There are 3 nested groupings, the coarsest first. Each group lies inside one group of the grouping before and may be the whole of it. The rows also spread widely along 10 directions, which tell nothing about the answers.
(in the rows, 128 means zero)
Some rows, each with its group in each grouping after it:
[165 126 101 128 120 125 123 149 110 113 129 139 124 116 115 109 141 136
 119 133 157  88 152 136 124 161 120 155 164 160 112 150  94 142 186 121
 104] : repi j_217 lekim
[115 132 138 124  99 122 146 119 109 109 145 117 128  94  80 130 137 143
 108 164 126 110 114  89  35 163  99 133 191 132 154 156 124 107 100 144
 126] : sot j_277 lipe
[152 140 144 109 102 129 115  92 105 132 146 128 144 171 174 139 111 115
 151 114 104 135 111 110 158 116 138 127  97  89  72 113 125 149 128 103
 118] : sot j_983 Mubu
[106 167 152  88  70  85 145 152 113  73  94 123  95 152 120 143  93 131
 127 138 152  79  98 135  92 143  96 140  86 140  87 120 132 107 127  87
 135] : ped j_857 Tomi
[174 107 140 151 130 139 108 130 128 117 149 152 118  98 132 147 121 119
 159 152 121 128 171 104 142 151 126 136 149 128 112 163 129 158 131 119
 113] : ror j_85 Forek
[117  96 108 119 146 128 130 126 113 165 102 110 133 175 115  77 157 144
  67 108 144 138 144 130 169  98 109 152 106 151 137 130 135 123 157 118
 133] : Lud j_535 Guz
[140  75 105 138 109 102 137 147 145 105 125 139 122 114 108 143 133 122
 140 114 137 117 196 151 167 131  71 148 136 182 116 117 150 141 149 115
 127] : sot j_656 bibe
[108 136 135  97  73 107 144  79 103 133 133  89 194 166 118 134 164 135
  77  84  99 149  79 104 110  89 104 126 143 110 139  90 140 107 130 106
 168] : ror j_85 poso
[111 111 157 153 162 160 107  87 162 169 147 130 120 126 180 138 114  94
 153 135 113 153 155 119 171  96 139 117  73  89  96 125 149 116  48 151
 126] : sot j_277 seta
[140 130 105 123  77 116 158 130 118 115 148 121 151 176 105 120 110 136
 121 116 144 111 147 138 132 127 106 140 114 110 111 116 103 140 151 119
 128] : sot j_656 lage
[129 139 110 122 114 114 126 145 124 105 115 124 129 109 118 138 147 134
 125 104 152 103 129 158 123 152 118 134 149 161 121 116 121 124 171 122
 122] : repi j_845 ven
[135 110 107 165 164 167 139 143 150 152 131 134 134 138 133 112 117 121
 126 129 153 120 156 146 163 124 164 131 110 124 139 152 109 139 127 158
 114] : ped j_290 volak
[109 155 159 146 157 153 111 120 159 148 122 131  95  97 141 152 127 129
 154 149 138 138 123 124 121 126 163 112 108 119 123 136 146 113  75 156
 122] : ped j_64 sokaz
[135 167 149  92  64  99 133 117 137 118 132 132  79 149  97 126 137 155
 136 134 167 118 158 118 118 140  94 169  87 124  61 118 133 134 119  90
 120] : sot j_277 Foza
[112 112 116 132 133 126 151 184 102 106 104 125  94 137  80 134  99 146
 115 148 134 132 120 137 101 174 109 125 144 153 192 151 139 128 161 125
 124] : Lud j_50 Mato
[125 164 130 153 138 157 140 147 104 125 135 120 128 138 134 112  85 114
 134 154 153 102 102 137  99 155 164 105 121  92 135 158  81 120 125 151
 109] : Lud j_50 vad
[137 113 131 143 124 128 115 110 147 136 135 131 144 124 153 126 135 105
 131 109 140 126 159 132 170 104 117 128 107 132  92 123 131 126 112 126
 134] : ror j_45 Reki
[140 132 149 136 125 120 102  94 122 124 146 134 152  83 162 145 165 111
 151 126 102 128 123 111 139 111 122 112 159 124  97 128 146 124 108 124
 120] : Lud j_869 gebu
[146 110 100 171 122 134 143 126 144 120 153 131 165 102 102 124 156 118
 128 112 160 106 175 156 152 123 112 130 161 144 128 141 109 128 147 149
 111] : Lud j_50 Nilor
[162 163 137 132 113 136 109  93 131 140 149 135 119 113 142 121 154 128
 156 127 151 103 146 116 140 139 156 142 127 122  60 133  98 142 134 128
  92] : sot j_983 votir
[130 158 155 135 116 126 123 126 170 124 127 142  98 104 136 153 132 125
 170 125 158 117 147 142 144 126 141 133  94 123  85 124 138 129  93 129
 122] : ped j_290 pumar
[126 148 132 139 149 133 117 160 129 120 104 133 101 112 150 147 109 117
 151 127 142 109 116 147 137 165 155 119 125 154 123 136 131 132 155 127
 117] : ror j_45 sem
[156 129 144 133 130 136 118 143 111 125 138 147  96 122 115 142 114 147
 152 158 124 140 142 115 123 154 126 133 134 113 134 162 135 158 131 119
 109] : Lud j_535 nefi
[135 154 121 137 109 140 141 165 124 109 129 132 118 137 105 152 104 140
 148 130 143 120 124 147 118 170 149 125 135 128 150 136 118 141 153 130
 125] : ror j_407 sudol
[115  60 103 148 146 127 143 171 120 107 114 135 118 122  96 123 109 124
 105 145 121 124 166 137 143 143  82 134 151 166 181 149 156 128 146 130
 127] : Lud j_869 sudo
[132 133 170 135 181 191  83  48 148 224 167 127 135 134 158 163 169 155
 148 122  50 252 113  73 158 110 200 108 113  64 156 110 174 151  64 159
 127] : sot j_983 Nazu
[133 161 190 137 146 150  94  95 132 150 150 134  97  60 121 157 149 146
 152 180  92 165 106  60  52 161 159 104 176 110 153 164 153 118  57 148
 125] : ror j_45 diral
[150  79  85 152 122 128 152 153 134  94 133 137 187 127 141 152 115  96
 150  90 128 104 161 171 187 122 111 134 154 157 125 124 122 151 176 137
 124] : ped j_290 kub
[106 179 119 127 108 133 150 123 132 124 121 104 159 152 131 121 132 125
 107 105 164  87  97 158 117 119 155 125 105 120 107 111  92 100 134 141
 128] : ped j_857 Tomi
[134  96 101 145 152 140 131 123 154 154 116 125 145 137 135 102 167 123
 101  98 155 118 163 144 187  97 136 148 115 161 114 130 126 130 146 139
 123] : ped j_290 volak
[118 123 115 154 116 130 139 144 168 116 133 135 111 102  91 132 131 134
 131 120 180 112 187 168 128 141 108 137 116 142 132 126 123 115 115 145
 121] : repi j_845 ven
[122 103 145 131 107 121 145 115 139 109 136 131 142 115 116 128 117 113
 123 143 134 110 155 112 111 112  95 134 125 121 119 147 135 112  74 134
 138] : ped j_290 kub
[ 92  95 111 144 156 133 145 152 107 122 104 110 149 149 139 129 100 101
 103 116 114 129 103 154 149 123 115 107 125 140 173 130 139 107 143 142
 142] : Lud j_50 Nilor
[105 129 151 112 110 111 135 142 119 114 115 126  91 150 129 148  81 124
 140 149 114 133 117 119 109 143 107 119  92 118 132 120 152 122  99 117
 141] : sot j_656 lage
[119 117 138  96 130 126 114 109 109 145 124 117 135 164 160 157 131 129
 130 106  73 179  98 109 159 122 121 132 113 120 123  99 170 144 139 110
 142] : sot j_277 Foza
[112 154 150 110 154 143 115  98  87 171 116 103 134 183 164  89 121 128
  87 133 113 144  69 102 132 105 160 117  88  86 123 137 118 111 119 123
 135] : Lud j_50 Nilor
[101 147 147 116 109 133 138 135 129 133 129 126 101 180 142 155  71 128
 150 130 118 150 115 136 133 134 127 124  62  85 119 110 143 133  99 122
 137] : sot j_277 lipe
[121 112 140 122  61  90 150 134 133  84 133 126 135 130  95 146 112 122
 128 121 142 109 160 130 107 124  56 137 127 139 112 123 147 113 105 101
 147] : ror j_45 diral
[139 153 107 132  99 119 145 169 134 102 126 135 114 138 121 175  94 133
 178 108 147 117 139 183 150 168 134 125 117 139 119  99 123 156 177 120
 115] : sot j_656 bibe
[105 116 114 135 135 146 154 124 120 134 126 107 183 161 152 130 109 105
 108 104 117 122  95 141 139 100 144 110 116 107 149 121 119 117 121 151
 143] : ped j_290 volak
[132 151 121 122  98 112 135 153 120 104 111 126 119 142 122 131 115 129
 129 115 159 102 127 150 132 150 123 133 118 148 108 124 113 132 165 108
 129] : ror j_45 Reki

New rows. What belongs after each?
[116 142 125 152 155 147 137 153 129 109 113 127 130  90 149 138 108 100
 145 144 144  82  98 143 104 152 163 106 150 142 139 154 111 114 122 160
 115] : ped j_290 volak
[113 164 137 179 146 152 138 131 143 125 139 126 118  86 120 105 113 106
 134 161 189  71 137 149  94 148 153 105 128 113 122 169  84  90  86 174
 104] : Lud j_50 Nilor
[111 142  99 133 107 116 153 142  95 102 123 109 169 131 117 114 136 119
 104 113 144  86  96 154 112 136 120 116 168 139 143 125 106 109 169 131
 125] : Lud j_869 gebu
[173 166 163 110 120 131  91 127 132 147 134 154  81 145 154 160 121 153
 180 130 116 165 137 108 163 153 157 140  90 108  82 129 148 175 145  89
 114] : ror j_45 sem
[ 96 148 149 143 166 159 118 142 141 162 105 117  82 141 128 138 103 135
 120 146 136 157 116 128 128 151 173 115  89 117 166 134 143 119 104 141
 137] : ror j_85 Forek
[102 159 143 110 124 131 127 142 104 113 119 115 113 116 113 159 113 149
 124 139 109 145  76 123  61 171 140 106 152 118 178 125 139 117 126 134
 138] : repi j_845 ven
[ 95 120 127 118 161 126 127 110 113 142  90  99 159 120 162 106 160 105
  81 110 121 102  71 120 122 104 144 118 146 161 132 128 132  92 126 144
 142] : ped j_290 volak
[ 90 185 103 107  95 109 150 117 107 115 115  85 180 137 139 153 160 123
 112  68 133 102  46 169 106 136 144 114 162 148 121  72 112 103 178 137
 138] : sot j_277 lipe
[126 120 139 145 153 145 117 116 135 153 130 129 105 130 142  98 113 117
 122 161 139 118 149 108 130 126 141 128 101 116 112 150 118 117  89 148
 120] : sot j_656 lage
[126 149 149 121  97 127 126 110 157 149 135 128 104 147 101 138 145 159
 124 114 145 167 156 123 140 122 122 140  89 116 121 109 150 132 103 113
 143] : ror j_45 Reki
[ 90 152 176 150 159 136 108 120 147 133 117 127  86  53 137 142 129 109
 145 168 147 111 119 122  81 137 132  95 130 131 135 150 151  84  44 161
 121] : Lud j_535 Guz
[138 131 109 141 162 164 130 135 105 171 131 120 137 183 129 100 119 146
 104 125 126 155 116 131 163 131 170 128 110 102 156 145 107 145 169 138
 118] : Lud j_50 Nilor
[ 86 112 131 120 115 122 147 116 108 116 126 101 155 139 136 145 110 107
 114 123 101 128  96 124 105 121 100 114 136 121 147 115 146 102 103 135
 146] : sot j_277 seta
[140  95 118 141 111 137 149 137 140 112 147 140 168 160 149 167  87 108
 162 104 108 142 153 152 181 108 118 125 102 101 125 116 139 154 126 130
 137] : ped j_290 kub
[105  58 135 117 131  97 128 130 104 109 100 119 130 120 122 123 140 113
  87 131 104 126 135 110 130 103  48 135 147 170 148 139 176 110 114 111
 149] : Lud j_535 nefi
[134 126 128 115  85 107 123  97 141 133 132 116 163 140 125 165 178 138
 125  67 109 163 131 135 173  98 108 138 131 142 113  79 162 137 154  98
 150] : ror j_85 poso
[117 139 118 115 137 119 114 133 138 144 101 121  94 113 105 119 176 153
  96 115 154 128 134 140 124 146 124 150 137 179 135 114 138 111 152 125
 129] : repi j_217 lekim
[146 110 111 143 111 129 137 119 120 120 143 118 168 113 101 127 159 129
 103 119 130 121 146 115 121 134 116 137 181 146 146 141 117 131 154 131
 131] : ror j_85 Forek
[ 96 117 111 115 110 113 150 145 112 107 103 109 114 121  75 135 142 146
  99 125 130 120 114 131  89 164 104 138 170 181 173 120 145 114 157 130
 127] : sot j_983 votir
[158 124 110 147 105 150 146 107 118 142 177 125 186 144 101 136 151 150
 123 112 120 155 144 127 133 114 124 128 159  86 149 132 114 155 140 142
 121] : Lud j_535 nefi
[129 152 148 129 145 133 103 158 131 118 116 149  72 109 168 192  92 119
 201 138 106 141 109 144 146 180 156 117 114 134 111 122 154 157 142 123
 109] : sot j_277 lipe
[110 148 108 134 104 116 144 127 115 112 126 112 169 137 138 127 142 112
 121  93 146  98 108 167 148 113 125 114 136 129 115 104 116 113 155 128
 126] : Lud j_869 gebu
[143 119 149 117 134 125 113 132 105 109 115 137 120 145 177 121  92 102
 135 153 117  94 117 107 141 124 125 136  97 125  77 154 121 129 124 106
 120] : ped j_857 Tomi
[ 57 119 117 139 168 149 144 149 126 146  89  97 113 166 151 118  83  99
 103 124 138 120  96 163 141 129 142 112  79 132 157 116 134  94 113 154
 140] : sot j_277 seta
[130 144 144 126  78 112 150 109 100  93 154 119 153 131 132 107  90 100
 123 160 143  66 118 104  67 129 100 119 132  91  88 150  87 103  86 133
 127] : sot j_656 lage
[111 116 135 164 159 160 133 152 129 113 133 134  93  83 115 153  87 118
 157 175 125 120 125 123  79 188 148 100 160 134 179 163 134 119  95 169
 106] : sot j_983 Mubu
[117 187 149  99 107 126 128 128  89 118 124 109 147 138 140 176 117 142
 139 114  89 151  39 117  81 161 161  99 157 108 155 110 138 131 154 117
 140] : ror j_45 sem
[129 103 134 133 137 143 115 102 143 171 131 124 127 135 104 133 173 157
 100 112 105 186 148 101 153 114 130 142 133 135 161 120 163 138 127 123
 144] : ror j_85 poso
[147 201 157 110  89 114 116  92 121 131 140 121 124 128 159 118 132 120
 150 130 160  83 113 123 113 127 150 128  99  99  37 117  89 119 109 116
 113] : sot j_656 bibe
[115 157 132 148 132 150 129 120 165 159 141 128  94 120 105 130 141 149
 137 134 164 136 156 138 124 145 150 137 105 121 120 127 123 123  98 155
 113] : sot j_277 lipe
[109 100 132 111 109 117 144 121  91 121 120 102 161 156 112 112 124 128
  78 128 103 134 100  94  90 121  91 128 155 135 161 138 140 108 125 117
 156] : ror j_45 diral
[139 122 117 147 145 123 105 112 122 123 113 117 167 101 188 126 152  76
 129  96 138  84 123 144 175 113 139 123 145 163  77 123 111 119 159 128
 125] : ror j_85 Forek
[185 155 150 133 102 138 111 130 126 120 172 163 117 109 127 203 126 156
 210 134  95 176 141 124 141 158 140 121 146  86 122 132 150 191 141 113
 105] : Lud j_535 nefi
[104 106 125 158 169 149 117 137 152 147 115 130 107 131 159 106  98  95
 117 135 159 108 162 155 159 117 130 126  76 129 119 134 121 101  90 155
 128] : repi j_217 lekim
[155 122 112 151 127 134 123 140 101  94 141 128 184  90 161 178 121  93
 163 113  96 110 101 137 132 156 143 103 199 142 139 133 118 147 179 135
 122] : ror j_85 Forek
[119 107 146 138 118 137 126  65 122 144 162 106 217 146 183 129 127  84
 110  97  94 137 114 105 146  65 113 103 117  79 106 115 130 104  70 140
 155] : ror j_45 sem
[140 188 154 125 123 144 118 135 124 148 128 133  76 148 114 123 118 157
 144 150 157 144 122 122 118 157 167 130  88  95 114 142 114 140 127 118
 108] : Lud j_50 vad
[147 134 123 114 110 112 115 172 128 101 112 149  86 147 143 164  92 133
 170 111 140 128 150 167 173 159 120 141  86 138  96 111 137 161 178  92
 118] : repi j_845 ven
[158 160 157 122  97 118 106 119 141 111 148 148  89  78 104 143 148 154
 156 150 149 121 160 111  87 163 119 141 145 125  97 146 126 136 110 116
 108] : repi j_845 ven
[176 122 119 112 102 133 128 120  89 127 146 137 125 167 117 113 122 150
 128 140 120 128 135  94 129 154 129 152 143 118 105 150 110 167 173 101
 103] : sot j_983 Mubu
[104 112 151 117 122  95 127 122  91  96 100 113 120  94 127  97 134 102
  90 156 134  78 102  95  74 128  78 123 154 160 118 160 132  80 101 116
 132] : Lud j_50 Mato
[ 92 166 149 124 138 127 122 116 126 136 110 108 117 119 163 134 111 104
 133 132 136 104  89 138 107 132 151 102 103 123 108 110 124  92  92 144
 133] : sot j_656 bibe
[157 143 126 116 112 120 121  97 124 150 140 121 126 100  84 103 200 170
 101 136 142 126 145  92  95 145 129 153 179 158 120 137 118 130 144 128
 114] : sot j_656 bibe
[138 133 139 108 120 124 115 128 115 134 113 122 105 122  91 125 169 166
 103 138 119 147 120  92 104 154 127 147 161 161 152 143 149 131 143 111
 136] : ror j_407 sudol
[122 141 136 148 134 148 129 106 146 154 147 122 141 121 117 148 153 138
 136 110 125 167 131 135 140 118 142 112 122 105 151 116 141 122 107 149
 127] : Lud j_50 Mato
[ 92 134 165  86  82  87 127  90 110 108 106 107 122 124 125 140 145 121
 105 122 110 121  93  98  89 119  81 128 126 145 101 102 165  91  85 101
 146] : sot j_983 Nazu
[147  76  92 112  99 130 161 164  83 114 138 128 138 209  94 124  78 148
 112 135 103 145 147 120 142 151  89 160 130 117 158 144 125 171 190  98
 125] : sot j_277 seta
[134 119 126 180 159 155 130 154 182 125 133 151 106  80 130 147 115 110
 174 140 167 107 180 160 156 142 153 125 119 140 123 153 125 132 104 164
 106] : ped j_290 pumar
[137 127 107 150 130 144 143 147 156 123 137 135 150 116 123 178 134 132
 162  97 126 143 139 164 161 138 150 121 141 136 151 114 140 152 152 146
 123] : ped j_290 volak
[127 119 152 101  96 115 121 101  95 108 148 122 162 131 152 156 112 113
 123 130  75 140  96  97  93 115  90 115 144  96 129 119 145 117  94 117
 151] : repi j_217 lekim
